The same things were measured in two ways. Each way mixes the same 10 hidden numbers, adds some noise and spreads widely along 6 directions of its own, which tell nothing about the thing.
Some things both ways: the first way, then the second way.
[  7   9  38  24   8  44  13  33   4 -41 -36 -10   5  16  22 -24   3  29
   2  16]
[-27 -25  10  23  21  22 -15 -25  -9  -6 -39  11 -25  32 -32 -29 -19 -19
  43 -14]

[ -5  -9 -11  -3 -10  23 -15   4   3 -53  -4 -20 -44   9 -30  -8  29   6
   1   8]
[-15  28  -3   5  26 -18   5 -23   5 -17 -19 -11 -30  13  14 -13  10  -2
  18  -7]

[ -4  11   4 -27  -5  -9 -14  19  -7 -30   6 -10 -22  19   5 -12  -8   0
  -5   1]
[  5   1 -18  21 -35  31  22  12 -20 -24   3   7   9   9  37 -16  38  12
 -35  -1]

[ 15  -2  40  16   2  11   7  -7  15 -10 -12   0  -1  24  23 -36   9  15
  11   2]
[-16 -19  -8  -9 -18  -3 -30  -7 -16 -11 -21 -12 -16 -35  19   5  30 -32
 -24 -16]

[-53  10   6  67 -44   5  34  -7 -28   8  -3 -33 -13   5  -2 -44  20   0
  22   6]
[-24 -24  33  18 -42 -10 -16 -12   8 -32 -45  -5 -12 -36  -7 -24  45 -17
 -31   9]

[ 28 -15  -8 -11  26 -16   5  -9  29 -36  -6 -33 -22  37 -12  -6  12  -2
   4 -21]
[ 10   6  36  17 -29 -32  12   1   0 -51 -13 -17 -13  -6   2 -25  34  14
 -30   8]

[-16  11  15 -57   7 -22 -12  27  30 -45  17 -37 -29  33  12  19  -6 -24
   0  52]
[ 21  28 -15  19  -5   4  -8  -3  21 -10  -5   9  -8   4  29 -13  30  -3
 -42   2]

[-31 -13  44  63 -46  24  13 -30  32 -23 -29 -34  -3 -16   4  -2   4  13
  37 -12]
[-14  -3 -47  -3  29  25   7  56  11  31  34  21  15  45 -12  23 -20 -14
  34 -35]

[ 26   2  18 -22   5  -4 -14  37  32 -31 -16 -20 -24   9  10  21  -2  14
   0 -14]
[ 35  39  25   9  13 -15   3 -27  10  -6 -11   5 -29  42 -14 -33 -11  -6
 -10  13]

[-31  -4  54  41 -23 -11  15 -30   8  18   0   0  10  -1  16 -23  -4   9
  30 -31]
[ 15  10  -6 -10 -20  15  10   6   4   4   7  12  21  17  -2  -3  10 -12
  -8   8]

[ 23  21 -19 -26  -2  20 -14  50  11 -40  -2 -24   7  14  17 -19  -2 -18
 -13  71]
[-23  -8   4  16  18  -7  10  40 -31 -17  20   5 -38  20   4  41  -8   3
   2 -30]

[ 18 -28  24  23  32 -12 -39  19   7 -25 -22  -1   8 -32 -13 -15   9 -34
  15 -56]
[  9  -6 -30  10 -19 -52 -41  11   7  -1 -16  21   0  23  14  -2  27 -46
 -18  -8]

[  8   4  36  -3  -7   4   7  10  -5   1  -2  -7 -11 -16  13 -18  10   8
  -4  10]
[-19  -6 -58  -5 -15   3   3  14 -24   0  18  27   6  13  52  21  18 -24
   0  -2]

[ -4   1   0 -27  27  -4   6  59   7 -19  29 -27   5  69  55 -45 -22 -43
   4  52]
[  3  14  -3  11   9   7 -14 -10 -12  21 -19 -21 -33  28   5 -23  12 -14
  -7   0]

[ -4  -4 -13  18  -3  23 -17  27 -56 -30 -12   6 -26  15 -40 -29   0  30
  -7 -11]
[ 16  33 -17  -5  21  14  10 -12   2 -13  26  18 -41  27   6  -9  12  -4
  29  -6]

[-26 -24  -5  43   4  10  -2  -2 -41  -2  19  -6  -5  24  -8 -52   0 -10
   7  10]
[-41 -11  -6  17  -1  12  35  52 -29 -28  23 -33   2 -10  31  19  15  26
  -5 -10]

[  5 -16 -23  31 -16   7  -8 -32   1 -33 -11   6 -37  60 -34 -57  26  21
  26 -45]
[ 39  48 -55 -24 -21  11  21 -14  -8 -18  45  46   0  50  43   6  19 -15
  15 -10]

[  8   0  54  18 -15 -16  23   5  -2  42 -11 -19   1 -22  40 -12 -29  21
   7  26]
[-22 -15  -8   3 -17 -10 -33   3   6  20 -24  -6   4   9  -4   1  12 -42
  -7  -3]

[-16 -28  -9  30  -8  -3  -4   7  -9 -27  -2 -30 -54  44  -7 -16  -2  15
  13 -19]
[-19 -20  -1  21 -10  19   3  17   5   3  -5 -18  11  21  -7 -36   7  -4
  -8   0]

[ 35 -31 -35  28  -2   2   3  20 -49   2 -15 -20 -41   6 -30 -22 -15  31
  -9 -35]
[-14 -14  47   2   2 -25   4   0   7  -6 -15 -37 -35  19 -47 -43  10 -12
  19  15]

[-40   0  77  14  -5 -13  12  -8  36  -4   5 -14  -6   3  39 -14  22 -14
  34  -6]
[-37   9  14  16 -26  -2   1 -16   7 -25 -23 -28  19   3  24 -11   6  -5
 -34  -1]

[-19 -24  16  31   2   3  12  -8   1 -19  -4 -13 -27  30  -7 -34   8   1
  27 -27]
[-13  -1 -23 -17  -9  -2 -31  -4  21  17 -16 -10   5 -11   8 -10  26 -42
 -17 -20]

[  8 -25  24  18  34  -5 -11  19 -16 -18 -11 -14  -8   0  -2 -11 -12   1
  -2  -6]
[  3   7 -46   3  43 -27 -45  12  27  37  15  19 -35  25   4  20  -1 -59
  29 -17]

[ -9 -16   0  -1   2  -6   4   2 -18 -18   5  -8 -40  33 -31 -22   5   4
  14 -47]
[  4  19 -15 -21 -10   6  -1 -10  16  16   0   2  -7  13   1 -14  26 -21
   0   3]

[-34   5  -9 -13  43  -4   4  11  24 -80  13 -30   6  56 -19  -9  24 -50
  11 -34]
[ 30 -11  21   6  -6   0   7  22  14 -14   5  31 -18 -10 -29  -9  15  -4
 -13  20]

[  9   5   9 -36  16   4   3   5  11 -40   2 -15 -11  -9 -19   3   3   5
 -13  37]
[ 19  11 -14   8 -10   7  26  11   0 -41  19  30  15  17   4 -10   0  13
   5  12]

[-42  -5  49  23  14  -2 -10  22  18 -37  -2  -9  15  -8  -4  10  19 -31
  22 -46]
[-28 -13  24  27  16 -18 -23  -9  12  17 -67   5 -16  -3 -19   4  -5 -30
  -9  -5]

[  3  -6   6 -30  13   6   7  37   9 -24  22 -23 -14  19  21 -29  -2 -19
   3  29]
[-58   7  20   0  21 -15   1   4  -3   6 -18 -51 -19   0   9  20  -5 -15
  -6 -33]

Other things, the second way, with their names:
(172): [  3  18  15  -9  18 -22  -5 -38  19 -21  -9  -3 -20   4 -13 -33  -4 -24
  17  16]
(313): [  9  18  -1 -14 -10 -22  -2 -23  -1 -20 -24 -24  -3 -19  18 -20  38  -4
 -10  23]
(548): [-18 -36 -10 -13 -14 -44 -40  18 -11  15 -35 -27   8  -3  -7 -12  14 -38
  -6   1]
(2): [-13 -18 -43 -11 -26  13  -7  27 -36  21  -3   7   2  25  16   1  22 -13
   4   1]
(65): [  9 -13  23  -9  -7 -23 -19 -26   3  -1 -45  -4  -8   2 -33 -48   7 -22
   7  40]
(192): [ 26 -22 -22  -8   4 -30 -44 -25  -9  38 -17  60 -35  30 -22  -3  -8 -70
  41  59]
(325): [-51 -10  35   2  10  -9 -21 -10  12  18 -19 -32 -26  14 -32   4 -24 -35
  12   5]
(7): [ 37  35  -7 -13  -6   9  30 -10 -14 -17  38  11 -26  48  -3 -36   5  10
  23  46]
(208): [-27   6  39  33   2 -15  -9 -14  11 -26 -27 -34 -34   6  -2 -21  18  -8
 -27 -26]
(196): [-22  12   1   8  10  -8   0  -5  19  -8  11 -15 -30 -13  17   3  27 -20
   3  15]
(492): [  8   6  25  17  -9  -5   7 -13   3 -13 -37   9   1   9  -6  -4  15  -6
  -4   0]
(486): [-44  -4  28  21  17 -10  -8 -30  -8  23 -68  -6  -4  23  -4  12  -5 -32
  24 -13]
(415): [  1   5  16 -14  -8 -21   6   2   3 -14  -9 -22   4  -5 -15 -23   5   0
  -6  26]
(572): [ -1  -3  -7 -21   1  -9 -11   4  -6  17 -27  -8 -13 -31   3  -3  34 -16
 -10   5]
(381): [-36 -37  34  14 -37   2 -12   2  -2 -28 -41 -23  -3 -43  -6 -21  25  -5
 -46  13]
(60): [ -1   6  11  17  12  -6  -8 -12  17  -2 -27   1  -4  31 -23 -26  -1 -15
  14 -13]
(61): [  8 -12 -33  11 -14   3   3  11 -14  -3 -11  20   5  12  18 -18  39 -13
  13   1]
(68): [-50   8  31 -11  20 -21  10  25  -3 -37  29 -44 -25   2  -7  30 -33  10
 -14 -48]
(472): [-25  -8  -5  29  11 -38 -34  11  -3   4 -21  -7 -23  26  10  15  -4 -35
   1  -9]
(338): [-18   9 -20 -11   0   8 -10 -19 -14  -2 -19 -11   4  12  19  -9  -6  -9
  -8   0]
(551): [ 18  25   1 -32   7  -6   5   5   3   7  17  14 -24  18 -12  29  -8 -17
  -4 -27]
(261): [-36 -22  48  14  27  -8 -18  12   8 -15 -19 -29 -63 -25 -31   7  10 -17
  -6 -34]
(310): [ 27   2 -19 -10  -9  -5  -5  -8  -4  12   3  24   2  38 -12 -26   0 -31
  18  35]
(587): [ -1  22   5 -22  -3 -28 -29 -30  37   5 -22   2 -29  -3 -15  -8  33 -44
   7   1]
(444): [ 14  -1  19   8 -16 -24   7   1  -6 -40 -39  -8  -5 -19  -9 -47  30  20
 -18  22]
(426): [ 15 -13 -24  -2  10  18  -5   7  -5  21 -16  13   7   8 -12 -37   7 -15
  12  27]
(95): [-15   0 -42 -13  -3   3 -26  15  -4   5   3 -18  -4 -10  31   0  26 -21
 -16 -17]
(165): [ 24   6   0  -7  -7   2  -7 -12  -8   8 -16   7 -13  24 -20 -35   6  -9
   8  31]
(99): [  1  -2   8  -4   7 -43 -19   7  -5   7 -12   9 -26  14  -7  24   8 -32
   8  -9]
(264): [ -9  17  -8  -2  28   4   7 -11  -4  15  10 -20 -22  21   8  -1  -1 -16
  20   8]
(420): [  6  20  18 -36  37 -43 -22 -12  26  13 -22 -68 -13 -15 -26 -33   9 -19
   8  -8]
(482): [-33  -9  -3  -2  -3  -9  14  12 -38 -16 -13 -15 -26 -14  16  18  26   4
  15   9]
(375): [ -7  -3  33  36 -35  10  25   4  -7 -33 -10  -9  -1  21   5 -28  25   7
 -24  -3]
(176): [-19  33 -34   3  26 -17   3 -21 -12   9   3  29 -30  34  43  35  -7 -22
  23  -8]
(393): [-40  15  -1  13 -37  13  32  14   1 -55   2 -28  13 -31  46   1  58  26
 -43 -18]
(188): [ -5  17 -15  -6  43   6  11   6   7  31  13 -16 -12  22   0   9  -8 -16
  28   0]
(98): [-18  14  12   2  -8   8   6  -6  24 -23  22 -26  -6  -9  11 -11   8 -10
 -26  12]
(321): [-19  -7 -14   2  13  -4   2   4   1   6 -12   1  -7  29 -14 -19   5 -22
  39  -5]
(301): [ -2  53 -13  -4  39  19  48  32 -13 -40  50 -60 -36 -17  51   7  28  57
 -15 -26]
(92): [ -6   2  23  17 -19  -2  -3 -24  -5 -28 -41 -11   9  14   3 -25   1   2
 -21  -4]
(326): [  3  31  -9   6  20 -11  23 -10 -13   0 -10  -1  -9  35  20  -2  -5   9
  16  19]
(231): [ 14  16 -25 -28  21  -2  -4   9   2  11  15  13 -27  18 -14   5  -3 -20
  21  -5]
(73): [-79 -21  31   7   8  -8   3  44 -15  -1   0 -46 -23 -36  10  71  -4  -9
 -37 -46]
(530): [ 39  37  28  -1  22 -42 -38 -28  20  21 -32 -17 -76   7 -16 -18  42 -35
  -9  -5]
(421): [  5 -13  11 -15  12 -13 -16  19  25   7  31 -22 -37 -13 -31 -14   2 -32
   3  33]
(258): [-12  19 -10  -9   3  20   9  14  -2   6  15  -2 -36  -1   9  23  21  -9
  -9 -26]
(535): [-12  -4  22   1 -11  14  17  10   0 -25   6 -16 -16  -9 -12 -12  15   2
  -9   5]
(452): [-21 -13   2  14 -13  -6   3   0   7 -10 -11   3  -5  -3   3 -20  13 -16
  -2  33]
(202): [ 25  -3 -27 -24   5   2   1 -16 -10 -20  15  46 -24 -23   4 -13   3 -15
  20  46]

Some of these things the first way, each followed by its name:
[-14 -37 -19  51   4  27 -13   6 -17 -39  -2 -20 -21   5 -51 -19  32 -11
  14 -35]  (444)
[ 13  13  61 -37   9 -17  -6  28  19   5  -1  -8 -22   1  27  15  -7  15
  -1  23]  (325)
[  7  -4  18 -38  16 -31   6  20 -26   3   9 -11 -66  26 -16  10 -10  45
 -17   8]  (98)
[  9   2 -17 -21   1  16   0   7 -18 -47   5 -16   4 -20  -7 -34  -9 -14
 -16  20]  (61)
[ -7  15  71 -12  18  -2  -1 -21  52 -47 -10   3  34 -14  19   8  11 -11
  13 -45]  (492)
[  8  -8  -6  26  32  -4  27   0   9  -5  11 -30  -8  68  11 -39  32 -10
   7   0]  (192)
[ 47 -32  29   1  36   2   9  56 -39  55   7  -5  30 -64  27 -42 -45  -8
 -15  43]  (548)
[  8  11   8 -15 -18  19   1  24  33 -27  -4 -16   5  12   0 -18   7  -8
  19  23]  (551)
[-12   1  38  -4  12  27  22  22   9 -43  -1 -19  22 -33  23 -31   7 -30
   7   3]  (321)
[ -6  13 -17 -14  -1 -15   0  35 -29 -21   7 -18  -9  15  14 -33 -24  -5
 -10  10]  (375)
[ 14 -15  20  37  37  22  11 -13 -13 -24 -15   9 -34  43 -49  -6  46  48
   0 -58]  (202)
[-33  -4 -34  32 -28   3   1  12 -31 -14  10 -25 -40  87 -30 -39   6   8
  22   5]  (258)
[  3  -8 -29 -49   3   1 -18  19 -10 -30  35 -19 -32  13 -19  -4   1 -14
 -18  55]  (326)
[  2 -17 -16   8 -10   2  -5  -4   6  -9  17 -25 -20  55   0 -38   5 -23
  19  11]  (2)
[-18 -12  22   7  34 -21  30  24 -39  13  14 -24 -22   9  -7 -10   2   2
  -7  -8]  (452)
[ 17 -20  13   0  13   7  16  29 -19  16  10 -21 -23  17  22 -34 -20  12
  -3  55]  (95)
[  6  -4  30  -3   2  12  -2  24   7 -33 -17 -14  -3 -26   8  -6 -15  10
  -1   0]  (60)
[  1 -33   8  12  18  16 -16   1 -20 -23  10   1 -27  44 -11 -17   0  15
   1  -8]  (301)
[ 35  -6  22  12 -32  24 -27  23  29 -20 -40  -9 -49 -13 -20  16  21  47
  10   9]  (68)
[ 35  15  60 -71  17   8   3  51  24   1  13  -6  -2 -22  50  -1 -19   5
 -14  80]  (338)
[ -4  19  20 -34  18   0  21  37 -12 -22  13 -17  -6  13   9 -17  -8  -5
 -10  25]  (535)
[  7  -7  19  -8  15  17   3  43 -29   3  13  -8   6 -33   3 -24  -5  -4
 -14  28]  (65)
[-12  -2  22  28 -16  -7   2 -18  36 -10   0 -23 -22  59   6  -6  27   3
  30 -19]  (73)
[ -3  -5  13  -6  24  -8  26   7   2 -19   4 -28 -21  26 -15 -23  15 -12
  13 -16]  (587)
